There are 8 hidden switches. A switch that is on adds its own fixed numbers to the row, and there is some noise. The rows also spread widely along 13 directions, which tell nothing about the answers.
In the rows, 128 means zero.
Known rows, each followed by its switches (1 for on, 0 for off):
[126 156 154 146 135 121 183 123 168 148 127 130 104 113 147 148  88 172
 134 165 136 223  73  79 104 116 114 129 136 155 166 214 161 166 129 179
 121 166] => 1 1 0 0 1 0 1 1
[113 136 151 133 143  93 160 125 143 131 123 130 107 103 123 122  73 162
 141 153 136 196  88 116  88  94  93 135 123 145 162 172 171 180 123 157
 153 152] => 0 1 0 1 0 1 1 1
[121 112 121 127 136  77 123 148 133  74 106 122 143 129 156 122 113 204
 139 120 145 122 157 103 115 109 124 157  89 143 122 160 127 166 126 155
 172 166] => 1 0 0 1 0 1 1 0
[ 99 123 142 138  82 128 109 162  81 117 101 185 155 159  84 105  50 120
  98 171 149 116  95 134  89  86  56 152  83 101 149 162 167 168 169 152
 172 159] => 1 1 0 0 0 0 0 1
[ 70 121 136 133 129 142 114 178 128 199  89 115 147 111 145 122  91 144
 118 116 118 197 110 131 121 116 106 127 119  95 128 193 128 148 140 168
  84 128] => 0 1 0 0 0 0 0 1
[104 122 142 132  94  98 133 156 147 108 117 154 144 117 131 159  75 172
 159 159 154 136 124 116 113  71  88 167 102 145 128 156 164 165 130 177
 148 165] => 0 1 1 0 0 1 1 1
[118 135 145 127 118 110  91 138  73 148 157 110 162 123 104  77 112 136
 117 145 110 176 127 146 114  78  78 123 112 131 143 132 148 147 167 130
 151 112] => 1 1 0 1 0 1 0 0
[108 123 153 153  76 108  78 176 102 124 109 157 140 132  72  92  89 126
 113 127 140 163  96 115  98  94  67 120 116  96 132 186 169 149 153 141
 167 121] => 0 0 0 1 0 0 0 0
[100 112 119 116 120 108 120 148  92 118  98 144 120 129 147 105  87 173
 181 138 125 157 122 128 111 110 122 148 117 143 133 168 150 172 140 132
 140 152] => 0 1 0 1 0 1 1 0
[124 165 167  97 154  82 108 134 109 140 166  88 151  93  75  96 116 141
  87 142 147 149 143 134 115  81 124  95 101 152 157 141 136 185 140 135
 196 113] => 1 1 1 1 0 0 1 1
[110 172 155 119 107 124 136 146 123 178  91 140  88 136 104 126 121 116
 146 133 139 163 119  98 102 169 149 116 140 188 128 217 128 191 102 134
 107 142] => 0 1 0 1 0 0 0 0
[113 147 151 124  95 113 124 159 125 169 117 116 100 113 149 136 110 142
 196 129 123 183 136 110  99 123 123 134 136 186 119 192 146 161  84 162
 113 132] => 0 1 0 1 0 1 1 0
[104 138 129 110 127 135 111 163 100 145 127 136 146 132 138 123 128 144
 130 138 143 133 147 127 136 102 136 128 114 161 142 150 132 160 151 139
 163 123] => 0 1 0 0 0 0 0 0
[136 152 152 104  85  85 114 132  90 101 129 135 126 141 101 130 107 177
 108 148 160 125 119 101 180 107 164 124 110 120 146 183 109 180 190 119
 170 148] => 1 0 0 0 1 1 0 1
[118 146 166 127 120 100 111 138 138 126 146 140 148 123  37 101 106 113
  63 154 169 139  98 112 129  93  91 120 118 130 134 152 152 182 153 132
 162 138] => 0 0 1 1 0 1 0 0
[ 91 135 151  95 133 108 137 153 140 157 128 122 120  94 171 160  46 149
 127 142 152 138 117 158  96  81 121 145  95 150 146 141 154 157  98 181
 211 155] => 0 0 0 1 1 0 0 1
[144 137 145 124 137  84 135 126 107 109 190  87 156 104 128 105 100 195
 113 169 129 214 106 107 167  61 104 114 118 112 172 143 153 154 193 145
 164 130] => 1 1 1 1 0 1 1 1
[ 97 152 167 112 128  74 132 131 150 157 137 113 143 119 126 162 103 161
  97 129 144 116 165 131 120  84 120 148  88 130 152 143 125 185 134 166
 184 137] => 0 1 0 1 1 1 1 0
[113 133 147 154 137  99 102 143 156 118 115 148 186 139  75 109 106 140
  49 119 157 109 131 118  70 102  46 148  85 133 113 139 148 153 133 174
 161 168] => 0 0 0 0 1 0 0 1
[159 119 116 100 172 103 111 167 152  66 167  99 168  84  99  79 160 175
 120 132 186 140 141  86 200  94 161 101 130 182 107 142 112 131 128 110
 143 147] => 0 0 0 0 0 1 1 1
[130 141 151  86 144  94 124 135  88 150 134  57 113 112 128  92  74 173
 109 131 142 155 106 145  83 128 113 113  92  98 135 146 135 175 117 138
 124 175] => 1 1 0 0 0 0 1 0
[ 96 132 154 117 126 107 122 181 169 138 130 119 139  95 144 165 107 147
 131 121 168 112 163 124 106  63 116 139  95 150 144 149 148 152  95 180
 204 124] => 0 1 0 0 0 0 1 0
[ 70 117 141  94 150  86 105 133  96 156 103 103 144 107 135 120  93 176
 124 111 127 142 142 169 100  84 127 136  95 108 145 140 131 199 153 146
 172 119] => 0 0 0 0 0 1 1 1
[ 99 142 158 109 141 145 150 155 113 221 156  99 137 122 125 129  76 104
  63 168 134 205  92 131 173 107 121 110 123  96 158 159 121 167 167 160
 103 127] => 0 1 0 1 0 1 0 1
[119 169 149  86  98 111 120 132  98 166 160 116 146 136 146 160  84 140
 140 165 142 108 163 157  92 101 109 153  87 196 121 109 148 179 109 181
 155 170] => 0 1 1 0 1 0 1 1
[ 78 137 145 118 153 127 141 126 139 189 118 135 169 141 115 134  60 124
  51 163 137 142 113 147 118 122  84 159  90 115 127 136 128 182 150 174
 100 181] => 0 1 1 1 1 1 0 1
[ 98 147 162  86  80 104 158 141 152 141 131 161 100 115 133 197  48 140
 137 190 185 106 108 134 151  91 148 167 104 156 137 155 143 194 125 158
 180 182] => 0 0 1 1 1 1 0 0

New rows. What belongs after each?
[ 88 157 165 120 101  99  99 159 113 158 108 147 152 152 107 146  83 138
  95 124 147 105 159 118 102 113 112 141  84 128 138 178 140 189 133 177
 180 140] => 0 1 1 1 1 0 1 1
[129 154 151 119 124  92 125 132 117 124 141 110 143 131 137 135  96 192
 120 134 145 156 128 104 109 105 107 132 103 138 143 158 155 170 143 168
 160 164] => 0 1 1 0 1 0 1 1
[144 155 157 121 104 108 119 168  97 150 132  94 112 130 126  98  79 132
 136 136 137 170 118 102  83 138 102 110 107 149 125 185 148 152  89 169
 129 160] => 1 1 0 1 0 0 1 1
[100 121 157 139 141 141 125 198 176 154 137 136 172 114  99 120  70 104
  46 151 176 145 109  90 167  83  95 124  97  95 133 184 123 126 124 180
 134 148] => 1 1 0 1 1 1 1 1
[106 104 117 103 169  88 122 168 134  97 133 112 182 100 140 117  85 181
  83 131 159 108 165 137 149  77 116 143  70 103 140 115 119 157 150 150
 183 161] => 0 1 0 1 0 0 1 1
[131 147 150 103  78 121  77 175  68 164 147 106 156 138  89  90  98 113
 117 145 138 142 141 125 159 128 110 114 114 140  92 149 119 153 135 133
  94 145] => 0 1 1 1 0 1 0 1
[116 154 130 110 117 143 134 152 100 172 133 126 134 137 141 128 121 128
 155 155 129 171 141 118 127 126 136 125 132 198 132 165 135 170 127 156
 108 134] => 0 1 0 0 0 0 1 1
[ 84 140 152 115 137 107  81 140 112 173 136 101 180 133  87 113 140 136
  69 115 138 135 156 138 119  95 102 123 100 116 118 139 124 189 160 155
 134 108] => 0 0 1 0 0 1 1 0
[130 163 161  82 108  88 132 147 105 137 129 104 106 137 113 140  92 134
  78 141 174  90 142 122 125 137 156 123  86 135 134 157 104 196 118 144
 187 163] => 1 0 0 1 0 0 0 0
[146 143 146 117  92 116 134 139 102 154 178  98 130 133 135 125  89 129
 123 179 134 180 112 123 125 103  89 134 114 149 130 134 149 152 131 171
 122 156] => 1 0 0 1 0 1 1 0
[124 119 139 114 160 127 112 168  81 122 133  87 126 154 166  86  87 162
  97 109 156 154 103  93  99 109 117 112  98 109 150 167 156 147 128 171
 193 139] => 1 0 0 0 0 1 1 0
[145 152 150 114 126 123 160 128  89 142 156 105  98 135 154 118  80 148
 156 172 135 194  87 111  94 101 112 123 126 180 164 159 171 169 121 168
 154 153] => 1 1 0 0 0 1 1 1
[ 96 132 155 124 134 103 109 158 107 153 102 126 135 128  99  97  78 126
  92 117 139 142 120 128  96 113  95 126 101 117 135 166 139 173 127 147
 154 139] => 0 1 0 1 0 1 0 1
[115 143 158 134 119 100 132 130 163 150 157 138 168 100  58 123  79 116
  50 174 152 161  95 138 126  84  65 134 107 117 136 136 145 164 160 151
 138 161] => 0 0 0 1 1 0 0 1
[ 92 105 125 111 172 150 110 202 148 148 110 110 132  56 144  72  74 128
 172 135 142 200  98 135 109 100 123 106 134 164 114 193 150 118  67 143
 120 137] => 1 1 0 1 0 0 1 1
[115 128 142 107 129 116 123 158 133 104 141 144 151 106 112 113  85 149
 132 167 166 129 117 123 146  67 123 135 105 153 137 154 142 149 138 137
 169 152] => 1 1 0 0 1 1 1 1
[134 153 152  94 110  92 166 130  89 144 123 105  72 152 158 139  62 164
 150 150 151 143 112 108  99 146 138 138 105 144 147 164 145 198 108 157
 146 183] => 0 1 0 1 0 1 1 0
[134 141 152 121 104 105  97 184 129 129 164  96 172 104 111 128 114 162
 100 132 161 146 143 105 165  81 106 115 104 116 122 148 130 128 146 159
 150 134] => 0 1 1 0 0 0 0 1
[136 112 121 103 131  96 112 145 126  88 133 114 154 124 130  99  93 189
 118 133 166 111 126 116 138 116 111 149  95 127  99 129 129 147 131 138
 123 198] => 0 0 0 0 1 1 1 0
[ 87 119 144 118 131 104  67 175 116 133 115 117 150  98 107  96 125 155
 149 102 138 162 140 120 131  87 131 114 126 139 117 185 145 162 131 131
 164  98] => 0 0 1 1 0 1 1 0
[122 153 184 151 131 100 106 166 175 141 132 114 152 123  87 119  97 131
  87 109 170 135 123  79  73  98  67 125 102 152 115 176 165 143  77 197
 153 153] => 0 1 1 0 1 1 1 1
[ 73 132 160 109 123 150 131 166 127 185 111 150 123 144 141 153  62 111
 109 145 160 122 112 125 113  94 121 143 102 127 152 173 149 173 126 177
 165 138] => 0 1 0 0 1 1 1 0
[134 162 173 135 155  94 129 114 125 150 175 114 152 117  49  87 101  99
  56 157 140 166 105 133  80  80  53 112 111 160 159 114 167 175 138 148
 180 129] => 0 1 0 1 0 1 0 1
[114 128 139 120 118  88 109 135  92 122 127 116 132 115 133  99  89 162
 158 141 117 171 126 142  80  94  95 135 108 155 133 151 156 168 126 158
 167 141] => 1 0 0 1 0 1 1 1
[100 119 147 120 113 109 108 178 109 108  99 148 112 114 130 115  72 153
 184 126 157 135 115 116  86  80 113 135 111 155 138 180 173 158  97 153
 192 139] => 0 1 0 0 0 1 1 1
[116 128 114 123  69 140  41 162  56 130 144 151 193 143  78  75 140 124
 144 152 121 142 144 147 132  98  81 131 122 171  86 124 151 145 175 119
 108 122] => 0 0 1 0 0 0 0 0
[146 159 144 117 148  57 178  94 153  80 118 130 118 137 118 142  98 207
  77 151 164 116 123  93 117 138 131 152  85 132 158 163 121 198 155 136
 168 213] => 1 1 0 1 1 0 0 0
[106 129 126 134 145 144 175 153 127 153 118 143 137 147 154 138  84 150
  88 176 136 197  98  85 160 121 130 131 115 113 173 199 129 174 179 175
 119 150] => 1 1 0 1 0 0 1 1
[116 125 139  79 126 109  96 151  70 131 134  95 120  90 122  79  61 151
 157 149 142 159  94 171  82  93 109 112 106 140 129 141 164 164 114 131
 168 149] => 1 0 0 0 0 0 1 1
[165 158 146 106  98 108 174 150 111 118 181 115 123 154 146 158  75 155
 107 193 174 145 118  73 186 112 135 134 109 154 149 145 140 169 147 177
 141 183] => 0 1 1 1 0 1 1 1
[102 151 162 112  90  85 127 109 130 146 144 133 130  97 106 143  79 159
 158 180 126 181 106 150 113  86 104 147 122 164 129 162 155 189 139 153
 135 153] => 1 0 1 1 1 1 1 1
[104 143 175 125 122 115 119 150 100 188 158  74 144 119 135 131  80 156
  93 139 126 213  98 116 131  73  98 110 110  74 167 177 150 162 166 184
 141 110] => 1 1 1 0 0 1 1 1
[112 152 174  96 161 118 130 175 162 185 146  62  95  67 171 140 111 162
 161 100 156 199 121  95 143 100 181  90 146 168 141 207 134 138  67 164
 153 111] => 0 1 0 0 1 1 1 1
[110 127 123 113 141 105 110 158 134 101 102 137 166 154 137 132 122 161
 116 119 170  71 172 106  99 121 119 160  84 192  97 137 130 178 101 177
 160 171] => 0 0 1 0 0 1 1 1
[117 127 139 118  91 116 122 150 131 112 132 152 140 114 134 137  74 153
 150 169 154 139 105 131 129  79 104 157 110 165 119 154 150 143 130 155
 158 170] => 1 0 0 0 1 1 0 1
[ 90 136 155 131 120 101 145 145 134 163 108 117 131 142 156 160  73 167
  96 137 135 167 122 103 114 111 114 149  95 104 147 191 136 189 141 204
 145 146] => 1 0 1 1 0 1 1 1
[140 167 170 137 138  80 161 103 157 119 138 139 154 177 102 150  67 133
  17 161 173  89 125  96  61 126  56 166  61 156 137 128 150 194 116 210
 189 212] => 1 0 1 1 1 1 0 1
[152 137 135  98 124 114 140 162  83 129 170  81 145 160 177 131  82 180
 103 152 161 138 132  91 162 116 126 132  91 124 133 127 135 154 143 183
 133 178] => 0 1 1 0 0 1 1 1
[119 138 132  97 130 131 114 158  55 144 119 107 121 160 150  86  80 159
 125 140 134 164 113 108 120 147 138 114 107 120 139 184 141 178 150 143
 129 157] => 1 1 1 1 0 0 1 0
[138 121 110 106 137  99 114 158 124 128 149  82 197 132 195 131  83 184
  80 135 137 110 176 143 125 122  84 165  58 134  86  91 104 118 114 195
 123 207] => 1 0 0 1 1 0 0 1
[ 87 168 165  94 155 115 142  99 129 198 120 116 108 120 107 127 113 129
 129 139 130 159 119 147  82 124 141 128 126 180 149 164 138 213 120 137
 126 135] => 0 1 0 0 1 1 1 0
[117 128 129 107 155 117 128 156 142 128 158 116 154 106 129 119 110 135
 104 152 161 140 140 132 124  88 111 127 106 170 133 122 146 156 118 157
 178 141] => 0 0 0 1 0 0 1 0
[ 85 136 148 124 152 114 130 125 148 153  98 145 136 130 105 118 101 145
 115 131 140 132 122 128  81 116 103 148 106 152 132 164 145 189 123 147
 126 157] => 0 1 0 0 1 1 1 0
[101 133 147 137 133  95 122 147 163 150 103 120 149  83  84 115 109 158
 107 127 141 172 114 128 109 105  91 130 113 116 120 174 129 163 132 141
  99 149] => 0 1 0 0 0 0 0 1
[ 90 162 168  77 166 114  95 114 109 162 109 114 109  92  57  69  93 110
 103 127 154 132  90 174  47 121 129 101 115 166 133 163 149 199 101 101
 179 136] => 1 0 0 0 1 0 0 0
[129 141 145 121 185  70 136 103 180  95 136 114 143  73  61  87 148 162
  98 141 153 162 116 124 115 104 116 121 124 176 125 147 123 178 128 107
 147 151] => 1 0 0 1 0 1 0 0
[114 140 154 115 181  55 144 119 153 126 111  94 125  93 107 110 104 183
 105 110 143 154 134 122  91 113 118 128 102 134 143 158 127 194 114 142
 151 160] => 0 1 0 1 0 1 1 1
[ 77 119 142 110 127 124 122 174 139 167 117 138 184 125  97 140  59 104
  16 162 165  97 134 155 143  92  91 149  64  73 128 134 104 170 155 176
 149 162] => 1 0 0 1 0 0 0 1
[ 79  97 126 116 215 102 160 149 185 111 101 124 136  83 181 132  83 188
 122 119 152 144 126 134  99  73 117 154  98 139 155 139 148 154 110 160
 200 158] => 0 1 0 1 0 1 0 0
[134 128 108 117 171 136 147 164 118  93 147 136 145 115 181 110 124 172
 142 156 145 176 135  88 168  92 159 117 127 195 164 167 137 137 151 142
 196 132] => 1 1 0 1 0 0 0 1
[110 119 118  96 160 136 116 177 131 144 142 106 166 110 143 118 104 131
  99 137 162 125 146 134 133  98 122 126 100 161 117 125 129 148 110 171
 151 146] => 0 0 0 0 0 0 1 1
[117 129 136 107 124 122 113 146  90 151 140 102 134 120 133  99 106 152
 151 142 133 166 120 137 123 103 113 126 120 142 126 142 144 161 136 138
 115 139] => 0 1 0 0 0 1 1 0
[152 127 128 121 118  90 105 137  69 118 148  87 147 129 110  62 108 178
 119 142 120 201 107 109 149 129 110 110 119 109 120 162 125 157 168 127
  96 152] => 1 0 0 1 0 1 1 1
[108 160 172 115 120 119 149 123 129 183 167 120 151 118  93 144  71 120
  62 189 142 164 101 146 121  75  88 128  98 110 173 141 146 180 169 171
 150 143] => 1 1 0 0 1 0 1 1
[147 138 139 100 147 116 111 161  77 136 197  67 154 125 165 113 112 165
  93 133 148 172 134 115 149  74 123  98 107 128 162 119 150 139 158 172
 206 113] => 0 0 0 0 0 0 1 1
[125 150 153 103  97  85 122 139  85 142 140  91 111 112 151 125  78 178
 174 148 124 180 127 125 115 104 128 129 112 148 137 169 149 175 125 156
 146 146] => 1 1 1 1 0 1 1 1
[142 154 147 127 144 110 197 139 153 115 154 134  98 120 134 152 101 167
 116 177 166 200  90  58 175 105 160 110 137 156 194 199 150 178 159 154
 175 144] => 0 1 0 1 0 0 1 1
[ 77 128 150 150 117 129 124 158 141 167  99 154 145 130 106 123  79 117
 105 149 128 158 112 125  79 103  73 143 100 112 147 190 152 172 133 173
 132 135] => 1 1 0 1 0 0 1 0
[ 93 163 150  88 178  74 133  86 107 175 109  93 138 119  93 107 109 142
  73 133 120 135 154 175  50 140 122 129  85 158 142 132 113 239 125 146
 152 148] => 1 0 0 1 0 0 1 1
[ 98 128 138 135 118 118 115 138  85 146 140 134 149 134 138 112  98 144
 131 154 108 203 114 128 117  75  95 131 119 134 166 167 159 168 179 167
 178 101] => 1 0 0 1 0 1 1 1
[ 71 120 145 126 155 101 115 154 132 116 105 136 138  99 141 117  78 176
 142 131 134 159 124 136  73  67 105 139  97 129 162 174 174 175 133 159
 217 124] => 1 1 1 1 0 0 1 0
[112 127 131  87 105 137  98 200 130 171 166  99 157  81 166 141  95 136
 153 148 149 157 155 140 183  91 148 124 119 166 100 145 119 118 104 164
 132 133] => 0 0 0 1 1 0 1 1
[102 131 156 118 126 120  92 162  95 154 119 106 128 119 138  98  98 143
 145 116 127 155 123 138  75  90  95 127 106 142 132 163 152 148 112 152
 166 118] => 1 1 0 0 0 1 0 0
[121 134 153 137  90 103 128 146  88 118 102 146 106 149  78 104  84 164
 121 142 152 178  74  75 151 122 124 114 126  77 158 223 144 187 187 125
 113 148] => 0 1 0 0 0 1 1 1
[104 130 150  95 169 143 125 169 136 116 137 144 119 107 132 108  85 127
 132 140 185 120  99 116 121  71 145 118 122 183 157 157 165 146 105 130
 228 137] => 0 1 0 0 1 1 0 0
